The same things were measured in two ways. Each way mixes the same 10 hidden numbers, adds some noise and spreads widely along 7 directions of its own, which tell nothing about the thing.
(in the rows, 128 means zero)
Some things both ways: the first way, then the second way.
[124 127  86 182 161  66 104 169 126 138 193  82  60 196 168 152 155 139
 122 207 163]
[ 93 115 140 125  63 110 161 111 157 116 144 151 136 110 171 110 104 116
 141 102]

[198 123 131 116  78  92 205 145 143 166 155 101 113 115  99 145  68 139
 166 124 115]
[ 98  91 154 113 124 155 132 155  83 144 126 114 148 137 136 147  98  94
 108  84]

[146 171 110  82 139 185 171 137 150 176 220 113 106 160 144 193  90 133
 106 128 123]
[146 139 115 169 164 137 108 128  90 124 106 145 137  80 118 123 103 120
 137 109]

[149 134 149 143  99 122 165 117 140 163 134  87  85 142  99 162 109 133
 155 110 137]
[ 93 110 111 111  58 139 193 147 139 164 146 143 150 149 166 107 105 102
 145 102]

[113 140 119 145 186 185 149 114 120 121 104 122 134 117 165 129 153 128
 104 143 134]
[166 130 149  84 124 165 118 183  30  80  85 107 115  73  83 140 151 105
  88 132]

[179  81  76 169 110 116 224 165 115 156 154  87 119 114 111 138 105 185
 150 153 136]
[163 119 131 135  73  63 137  68 220 120 169  98 153 125 147  83  98 154
 153 155]

[ 57  94 149 142 186 154 125 146 138  95  65 115 107 123 147 108 146 108
 135 149 136]
[179 126 124 123 165 122 109 105 141 143 102  89 144 103  99 106 188 181
 205 190]

[211 180 105 117  94 109 155 102 120 205 166 121 176 100 127 149  89 137
  98 126 112]
[135 148 144 134 115 109 138 198 162 116  92  99 114 109 125  86 196 139
 120 160]

[109 104 115 116 172 193 169 179 109 125 132 127 139 140 150 160  81 139
 125 109 127]
[135 104 103 146 155 134 125 118 148 116 101 146 182  61 113 124 154 130
 158 140]

[144 185 151 123  92 117 118 106 138 187 130 115 116 102 107 131 116 139
 128  98 126]
[131 128 137 183 143  76 143 106 184 111 173 114 113 122 138 124 118 131
 125 108]

[ 75 213 185 139  65 122  87 154 160 155  96  92  86 143 136 117  98  82
  86 191 149]
[128 123 144 163 152 124 125 157  87 120 108 124 128 118 119 124 105 116
 123  88]

[220 117 101 102 138 109 181  81 153 204 136  64 160 123  99 128 104 135
 155  77  87]
[ 75 134  91  66  31 177 195 178 148 214 154 180 148 150 168  93 131 146
 154 181]

[164 107 108 113 160 116 189 159 133 150 128  89 129  98 116 130  72 133
 139 132  95]
[120  71 143 144 103 106 150 151 156  71 116  86 170  93  99 125 125  90
 122 112]

[167 148 137 118  91 128 152 107 117 172 115 139 143 114 134 129 137 142
 118 108 168]
[119 146 114 117 106 127 137 130 133 163 129 122 131 108 134 130 139 172
 128 162]

[170 172 100 143 111  98 127 195 105 147 127  94 131 104 148 121  90 146
 113 186 158]
[171 150 124 115 154 157 119 103  94 135 137 154 119  95 127 146 116 152
 108 156]

[162 129 126 154 112  68 129 108 149 146 172  88  81 128 104 171 157 129
 188 171 156]
[135 138 120 165 159 166 153  96  79 133 139 122  97 134 143 132  97 109
 162 109]

[132 148 141 145 116 174 158 126 105 132  73 126 125  94 137 125 133 145
 120 132 165]
[122 118 128 121 154 173 139 180  63 152 113 145 118 116 117 135 137 145
 113 117]

[ 97  87 144 172  97 158 177 162 101 126  75 117 125 107 118 133 106 153
 190 138 163]
[119  92 115 118 105 144 158 145 103 107 123 132 141 112 130 118 121 102
 162 122]

[181  97 101 157  98  90 162 127 122 162 123 106 174  90 107 126 133 153
 134 143 145]
[151 172 107 158 173 129 124  75 171 193 148 144 126 126 131 100 145 203
 175 197]

[158 109 130 121 164 138 168  95 153 175 192 108  81 151 109 192 105 145
 140  81  97]
[113 126 109 144 147 159 148 140 109 155 120 158 144  84 133 129 155 121
 122  96]

[ 60 140 141 161  80 207 163 176  85 121  83 148 153 128 144 130  96 142
 109 131 151]
[ 84 135 114 125  84 137 161 136 181 161 122 136 153 110 159  73 162 134
 150 146]

[145  38  91 152 204 115 184 175 127 113 135 119 154 111 149 133  79 140
 155 152  85]
[150 155 117 109 123 143 126  89 102 119 110 131 123  80 130 111 156 153
 153 164]

[ 61 170 129 136  92 194 174 175 125 122 147 139 113 120 151 138 118 133
 119 195 154]
[ 92 163 132 124 143 146 129  79  99 165 117 128 153 114 124 140 129 150
 177 159]

[134  94 133 145 139 112 167 104 148 150 109  97 152 100  97 128 121 118
 146 120  96]
[ 99 128 129 171  71 133 200 139 175 102 121  94 121 110 140  72 119  88
 128 127]

[128 144 114 163 125 156 122  99  85 139 125 139 159 163 153 151 184 141
  88 100 173]
[115 167 108 100 117 154 145  89 114 188 132 184 157 100 153 130 137 157
 125 136]

[172 161 101 169 104  86 119  72 126 168 147  77 126 151 119 145 177 125
 116 155 142]
[ 87 126 127  77  17 125 180 167 103 126 168 115 135 153 150 125  76  72
 110 115]

[ 88 156 155 109 142 147 122 138 174 164 110  80 127 115 108 113  78 104
 133 107  72]
[128 115 156 127 104  88 136 193 149 124 161 123 128 156 117 118 111  85
 167 126]

[143  76  92 173 174 113 139 162  91  69 138 154 172 124 158 163 135 124
 108 164 131]
[ 61 149 104 141 130 154 167  99  86 148 141 138 144 115 151 151 111 101
 120 103]

[155 185 116 122  64 169 169 165  67 169 127 134 139  94 116 177  36 146
  94 143 139]
[158  99 108 191 176  73 118 124 117 108 118 115 153 105 119 122 116 128
 164  68]

[192  93 110 129 104 180 242 116 132 140 184 139 167 102 108 189 119 163
 156 100 137]
[146 120 133 105 143  90 111 177 158 144 118  66 166 156 103 123 169 128
 179 181]

Other things, the second way, with their names:
<699>: [151 124 111 115 119 164 137 129 113 124  97 124 162  60  93 128 131 136
 107 166]
<55>: [109 169 137  91 136 166 127 145  55 165 123 148 118 139 123 138 137 113
 180 155]
<948>: [127 176 129 141 123 148 145  47  98 188 169 147 124 141 147 128  62 128
 157 128]
<150>: [108 119 141 147 150 169 149 166  76 165 114 139 131 144 128 112 118 107
 163  96]
<349>: [166 139 132 114 163 129 112 102 113 150 126 121 131 145 142 105 149 142
 174 139]
<863>: [125 107 131 176 173 131 127 108 147 127 158 124 128 101 127 139 119 120
 114 103]
<825>: [170 158 115 119 128 159 142 110 112 154 122 113 128 113 124 124 127 127
 139 167]
<730>: [ 19  87 112 128  67 156 183 120  84 122 159 157 177 102 150 158  57  51
 116  55]
<272>: [160 108 104  98 134 182 112 109  79 154 138 153 157  81 115 138  97 133
 116 139]
<167>: [112 115 139 174 142 102 110 115 106 145 150 166 121 132 158 110  64 146
 149  76]
<206>: [ 41  69 151 228 149 113 150  97 168 108 141 124 144 101 155 110  80 112
 118  46]
<1060>: [117 122 150 133 157 161 107 160  87 169 121 158 120 112 139 118 131 140
 116 104]
<314>: [ 70  99 122 156  71  87 185 136 234 144 167 101 157 135 135 109 124 138
 155 154]
<327>: [164 137 124 116 123 184 129 146  81 122 113 117 123  82 128  95 149  92
  95 110]
<346>: [106 140 166 156  74 104 157 131 187 170 161 125  89 163 179  61 106 140
 166 127]
<618>: [153 159 169 157 131 113 117  84 161 125 125 135  99 113 156  70 130 139
 164 132]
<766>: [ 78 144 106 129  99 131 145 153  81 140 158 134 107 132 139 150  80 123
 136 132]
<892>: [121 146 130 140  85 141 171 131 118 121 119 146 114  98 146  89 123 112
 131 111]
<1096>: [162 146 134 150 221 181  64 124  47 141  82 131 134  51  92 135 142 138
 122 130]
<489>: [106 133 112 164 129 114 167  72 175 163 159 138 124 152 197  86 126 135
 178 103]
<485>: [169 104 156 168 192 104  80 161 124 131 137 112 122 136 105 130 101 127
 151 123]
<1106>: [ 59 145 112 194  98  73 175  74 174 131 157 122 105 157 196  82 111 150
 187 101]
<1028>: [131 147 127 128 152 178 126 127  48 148 139 166 121 103 113 160  81  99
 124 113]
<428>: [138 101 162 115 110  67 122 150 155 112 153  86 158 133  98 154 118 111
 128 126]
<841>: [102 132 140 163 130 174 138 127 101 101 121  88 117  68 105 132 106  87
  93 137]
<775>: [167 158 121 108 101  90 135  86 147 111 125  80 156 112 114 121 145 119
 164 172]
<356>: [119 193 136 113 105 178 147 131  82 176 141 174  79 127 167  97 126 121
 138 137]
<828>: [174 153 143  89 152 162 100 156  49 109  93 109 136  96  90 144 147  91
 126 151]
<673>: [140 110 113 143 132 134 157 108  90 112 132 114 125 141 157 126  99 110
 151  93]
<1104>: [ 56 106 142  84  85 125 137 111 111 161 128 145 190 108 128 160 114 132
 151 127]
<121>: [ 65  90 157 184 144  83 133  98 144 115 178 133 165 119 112 179  41 100
 114  74]
<874>: [134 127 133 113 131 169 129 145  90 142 145  98 125 108 108 137 133 105
 110 137]
<969>: [ 49  63 126 165 105 104 166 194 123 113 105  88 163 143 144 115 121  85
 152  58]
<276>: [107 156  99 108 105 130 142 123 137 161 151 161 145 102 138 135 134 134
 151 170]
<468>: [162 137 148 155 105 159 132 166  89  95  77  91 109  59 111  76 127 104
  76 108]
<528>: [ 62  84 101 180 107 117 176 144 110 154 168 139 139 153 142 132  50 113
 163  71]
<30>: [154 131 127 150 143 151 108 129 139 125 109 116 125  56 129  90 159 146
 105 145]
<562>: [ 71 121 149 152 116 138 138 123 141 151 158 140 126 116 145 133  96 118
 126 115]
<390>: [ 93 152 124 109  73 148 176 178  89 153 135 143 133 131 115 143  96  96
 114 131]
<855>: [116 123 124 129 103 154 161  95 159 149 146 147 144 115 159 101 118 107
 151 130]
<157>: [146 116 129 174 171 140 147 131 113 117 107 127 122 137 145 108 117 108
 160  96]
<142>: [164  97 170 133 102 124 150 157 170  90  90  69 150 117 136  66 163  83
 117 105]
<558>: [140 106 125 168 148  89  91 115  29  81 128 125 116  95 122 144  49 129
 148  63]
<689>: [ 64 129 143 145  83  93 155 191 156 134 127  93 132 151 138  98 128  94
 168 126]
<281>: [ 75 171 119 133  78 153 191  85 203 134 109  88 148  82 154  82 201 128
 118 179]
<82>: [116 120 120 160 120 117 140 116 115 107 124 130 121  94 145 123 103 127
 145 104]
<132>: [114 163 125 123  91 154 161  95 111 140 141 127 111 131 172 103 105 108
 125 123]
<238>: [116 123 116 110 145 145  94 110  45 131 148 135 147  93  99 177  80 133
 140 140]
<1138>: [190 143 146 138 146 121 110 121 144  93 123  55  88  99 124  85 181 125
 144 165]
<201>: [ 89  92  88 137 101 135 150 150 153 137 126 114 164  79 131 115 153 131
 156 132]
<1133>: [131 132 111 124 123 141 138 120 108 139 104 120 138 117 144 107 136 144
 158 139]
<722>: [ 94 161  83 104 124 160 166  86 111 171 136 168 144 128 171 129 152 142
 181 151]
<222>: [151 144 129  95  74 111 143 118 137 143 169 124 138 140 127 119  93 117
 143 164]
<326>: [109 136 134 179 190 127 124  56 118 182 165 140 127 145 146 148  91 151
 175  97]
<1024>: [ 82  83 130 176 153 174 161 120 145 156 139 154 168 123 141 109  98  90
 155  86]
<940>: [120 124 124 136 110 195 142 181  68  99  89  98 114  73 111  97 138  86
  91 130]
<116>: [129  64 129 186 162  89 104 137 124 115 149 132 141 103 142 113  85 139
 129  51]
<412>: [192 118 127 143 147 110 113 164 158  78  92  46 109  82 107  91 200 150
 131 183]
<599>: [126 155 126 129  98 129 128  70  81 122 158 160 119  88 149 123  74 123
 116 106]
<862>: [154 201 108  85 133 180 146  66 117 186 127 149 124 110 143 127 168 187
 132 218]
<70>: [121 115 145 136 128 154 112 156  57 158 105 152 109 131 149  86 104 140
 194 100]
<545>: [124 112  99 161  99 142 171 152 159 166 153 132 125 130 159  87 122 121
 158 121]
<180>: [107 109 143 116 183 165 129 128  82 183 129 155 169 151 126 160 131 105
 177  97]
<907>: [192 148 170 171 114 111 110 179 155  95 106  62  79 108 124  50 132 111
 117 145]
<860>: [ 96 106  82 171 152 122 151  79 164 132 145 106 166 104 139 127 127 162
 159 146]
<703>: [117 154 145 133  80 149 162 144 139 168 124 117 121 119 143  88 122 124
  92 127]
<915>: [143 116 163 148 122 117 137 177 131 151 149 101 103 164 148  90 116 101
 125  87]
<541>: [164 138 136 111 122 120 114 106 104 128 106 131 154 107 134 120 117 135
 129 122]
<950>: [113 126 173 174 146 102 123 156 148 176 123 109 113 164 137 101 121 127
 203 111]
<818>: [133 142 161 114 154 156 129 110  99 140 117 112 139 125 127 134 146 104
 127 123]
<250>: [125 135 142 168 145  94 127  89 114 111 150 118 151 118 119 156  57 113
  87  93]
<504>: [111 132 107 111 110 123 148 121 115 152  93 107 169 118 127 111 164 146
 189 143]
<873>: [118 117 171 149 126  86 128 127 183 149 143 118 142 167 134 100 104 136
 197 143]
<67>: [117 106 158 129 111  92 141 145 158 111 115  71 160 143 117 107 133 117
 153 139]
<1054>: [125  99 107 154 124  97 145 189 184 159 120  95 148 146 136  74 173 158
 168 139]
<763>: [129  95 137 184 189  83 109  91 210  82 119 107 160  88 133 100 176 154
 161 136]
<340>: [123 106 129 125 127 100 116 106 120 132 134  84 155 144 133 132 108 129
 166 124]
<511>: [175 148 154 103  58  90 130 155 146 136 125  88 131 141 121  74 113 120
 142 157]
<625>: [138  99 127 110  99 145 147 190 145 116 129 133 145  92 114 109 155  99
 130 139]
<319>: [179 137 113 202 202 105 108 113 164 113 132 105 103  92 123 105 150 156
 154 147]
<857>: [140 109 160 135  79  55 133 144 158  99 127  80 139 133 133  91 117 120
 141  97]
<639>: [  4 114 114 156 102 105 175  99 104 118 168 154 145 129 165 172  71 101
 141  66]
<239>: [105 165 124 157 119 158 157 125 100 154 133 124 108 117 138 126  96 107
 105 121]
<209>: [128  98 151 220 177  54 120 114 223 146 157  89 116 178 169  64 130 167
 194 101]
<715>: [190 189 137  98 103 173 122  96  70 114 124 141 101  43 115 133 122  97
  76 140]
<182>: [ 82 122 120 149 132 100 173 104 148 132 162 111 168 141 121 166 102 108
 124 110]
<292>: [ 96 148 135  94  83 106 128 118  69 156 152 142 140 137 143 145  83 120
 138 103]
<844>: [ 50 134 133 119  26 117 188 134 121 141 159 150 124 127 169 112  80 113
 113  99]
<225>: [182 177 125 109 102 125 141  60 109 126 138 106 116 123 152  97 124 116
 155 145]
<744>: [136 137 159 175 155 136 114  78 124 160 127 130 128 124 141  89  90 128
 185 114]
<1112>: [162 121 105 106 136 152 147 126 157 153 135 148 160 106 139 114 168 139
 119 142]
<235>: [125 141 129 192 129 123 137 144 129  90 122 117 106  76 117  92 105 106
 117 118]
<657>: [129 114 174 144 135 111  98 149 116 113 113 113 115 130 136  92 118 120
 181 119]
<834>: [ 78 117 103 187 146 141 175 139 153 167 126 161 124 143 175  97 134 142
 186 103]
<751>: [138 144 159 148 176 151 100  82  69 140 116 119 129  92 109 136 110 126
 145 115]
<898>: [146 193 111 123 127 126 146  51 131 152 139 150 133  98 137 136 132 153
 139 165]
<255>: [125 154 110 126 141 169 153 157 138 159 100 123 113 110 136  89 214 157
 164 184]
<1032>: [153 135 124 126  74 114 162  46 166 135 143 118 153 110 168  87 100 116
 158 128]
<963>: [149 151 137 122 141 112 104 100  69 146 160 143 114 135 131 154  76 135
 155 119]
<935>: [195 149 164 182 181  78  90 121 175 149 127  77 104 137 126  81 160 154
 164 127]
<759>: [115  80 103 147 111  95 139 200 140 108 134  83 153 106  92 141 121 116
 141 131]
<690>: [146 150 145 178 194 112  95 127 109 121 107 127 114  96 106 107 141 159
 150 134]
<792>: [160 183 122 147 132 121 142   7 149 140 176 150 129 103 144 127  87 142
 125 144]
<249>: [162  89 119 169 162 105 115 123 143  99 125  79 131 103 117 108 132 154
 140 127]

Some of these things the first way, each followed by its name:
[176 188 114 106 121 114 159  99 144 168 161  97 162 104 110 134  98 109
 126 115  68] : <818>
[128 129 119 110 133 180 199 135 131 152 141 122 110  97 116 137 128 164
 137 109 140] : <314>
[116 190 149 118 108 151 137 107 146 162 118 108 113 132 125 122 132 112
  78 118 124] : <703>
[122  84 114 124 218 141 135 179 119  77 117 136 130 113 152 133 118 133
 123 111 115] : <863>
[154 164 120  83 125 194 189 104 139 171 152 134 172 110 134 140 115 136
 113  87 112] : <907>
[ 88 139 128 147 175 111  80 166 136 112 114 106 131 160 173 109 129 100
 117 157 121] : <763>
[117 117  89 171 186 148 110  82  77  80 119 173 194 143 185 141 226 119
 100 138 153] : <1106>
[103 225 129 166  65 167 118 123 100 138 173 118  76 170 143 180 166 142
 131 161 189] : <489>
[106 176 110 170  96 171 144 122 100 134 165 126 122 139 138 174 169 144
 105 170 175] : <775>
[148 127  54 156 158 106 147 215  77 138 191 117 120 119 151 165  74 169
  92 197 128] : <715>
[109 150 175 131  99 161 141 101 145 155  96 119 142 159 132 128 136 108
 121  79 142] : <541>
[167  67  92 147 167 154 228 117 126 112 134 126 180  98 126 138 143 143
 134 122 107] : <67>
[188 209  89 156  75  83 125  97 114 182 189  79  84 140 110 169 151 143
 100 181 152] : <915>
[112 119 134 103 141 166 174  93 149 144 177 148 116 147 130 163 173 136
 148  92 145] : <950>
[120  73 121 131 191 192 163 114  95 123  76 132 175 115 131 133 141 152
 147  42 128] : <625>
[ 90  98 125 151 123 126 151 143 109 129 104 132 135 152 149 111 151 131
 126 137 154] : <1104>
[163 146  98 113 164 131 153 112 150 168 184 106 160 128 133 145 100 125
 134 113  67] : <356>
[138 101 148 116  73 118 159  91 145 193  91 121 161 106 101 108 118 133
 180  95 131] : <238>
[189 133  96 148 117  85 138 109 104 137 138 120 191 121 130 140 138 120
 129 130 122] : <132>
[162 132 103 154 148 118 152 124 135 147 188 111 130 131 133 166 142 145
 117 143 131] : <898>
[117 106 115 148 156 137 142 122 123 127 134 100 128 154 126 144 156 135
 158 101 131] : <855>
[153  73 131 119 167 113 141 127 137 135 120 123 110 122 126 155 130 130
 129 122 152] : <759>
[142 179 124 129  82 131 148  88 145 185 165  94  78 123  99 156 141 144
 144 142 138] : <874>
[ 94 150 123 118 107 221 174 116 128 155 181 151 109 163 150 178 153 154
 124 122 172] : <1096>
[ 91 161 126 169 139 168 123 114 106 100 118 121 140 144 146 148 172 115
 115 141 140] : <225>
[139 144 144 155 127 149 134 116 100  95  93 128 133 125 140 152 163 120
 151 126 174] : <673>
[107 139 124 155 145 129 120 104 109 130  88 120 147 143 146 114 160 109
  77 133 130] : <857>
[ 76 149 121 136  80 193 188 200 101 121 137 153 103  88 141 143 110 166
 132 194 185] : <841>
[ 84 116 159  91 128 178 140 163 100 136  65 157 138 118 139 128  69 122
 133  83 133] : <201>
[122 104 114  95 184 181 174 161 122 118 130 148 134 128 172 143  87 125
 122 140 119] : <558>
[107 184 131 123 122 156 127 118 126 142 155 141 121 138 157 143 135 122
 130 143 133] : <639>
[ 55 129 146 180 119 185 145 183  98  62 121 149  63 166 169 180 141 122
 102 208 198] : <969>
[186  25 111 151 167  21 151 161 153 129 161 113 136 116 104 150  77 123
 133 137  74] : <935>
[132 128 124 171  79  90 135 176 116 123 154 128 108 122 130 161 126 138
 110 203 181] : <239>
[120 127 145 103 177 166  98  64 112 135  70 141 148 170 155 121 182 111
 113  30 143] : <116>
[134 103 133 150 161  93 114 107 145 135  98 100 158 114 118 124 147 102
  99 132 115] : <390>
[180  86 121 134 104  81 164 134 166 169 168  91 114 132 103 151 115 145
 164 131 136] : <485>
[157 115 100 125 144 121 145 124 118 149 146 116 161 116 122 150 131 137
 139 116 128] : <1028>
[156 156 150 143  98 140 158  97 150 153 162  96 105 142 114 178 144 128
 166 125 157] : <157>
[138 101 131 141  92 112 166 131 121 155  96 101 107  97  93 137 104 139
 155 150 143] : <528>
[161  96  99 109 161 127 174  99 144 150 176 139 189 125 130 154 123 115
 121 108  82] : <689>
[150 174 111 114 122 107  95 123  95 155 101 129 173 136 156 108 130 114
  90 117 137] : <1060>
[129 113 120 144 125 119 146  67 132 165 126 121 148 138 121 115 196 142
 148  84 137] : <346>
[131 143 121 123 111 125 153 146  93 147  89 108 168 114 113 118  83 118
 132  99 103] : <1032>
[119 123 147 134 112 140 140 102 122 115  86 138 156 138 137 124 164 106
 138 108 151] : <340>
[158 118 111 171  91 132 176 128 108 134 135 113 156 120 117 155 121 145
 157 138 134] : <349>
[172 147 123 157  81  64 129 130 132 160 120  98 164 108 110 120 120 116
  91 156 128] : <250>
[ 85 174 142 149  91 105  98 118 135 178 118 102 142 149 132 101 140 115
 133 132 127] : <618>
[123 153 111 151 119 100 110 162 105 127 135 125 117 112 144 138 114 131
 133 188 140] : <1138>
[155 110 118 103 144 141 161 127 130 157 102  91 138 133 118 125 107 134
 147  82 120] : <272>
[107  99 146 124 177 141 126 128 133 115 109 139 131 150 160 133 145 115
 140 105 142] : <82>
[132 243 167 108  44 137  95  98 127 195  80  91 116 125 110 126  97  95
  83 129 144] : <1054>
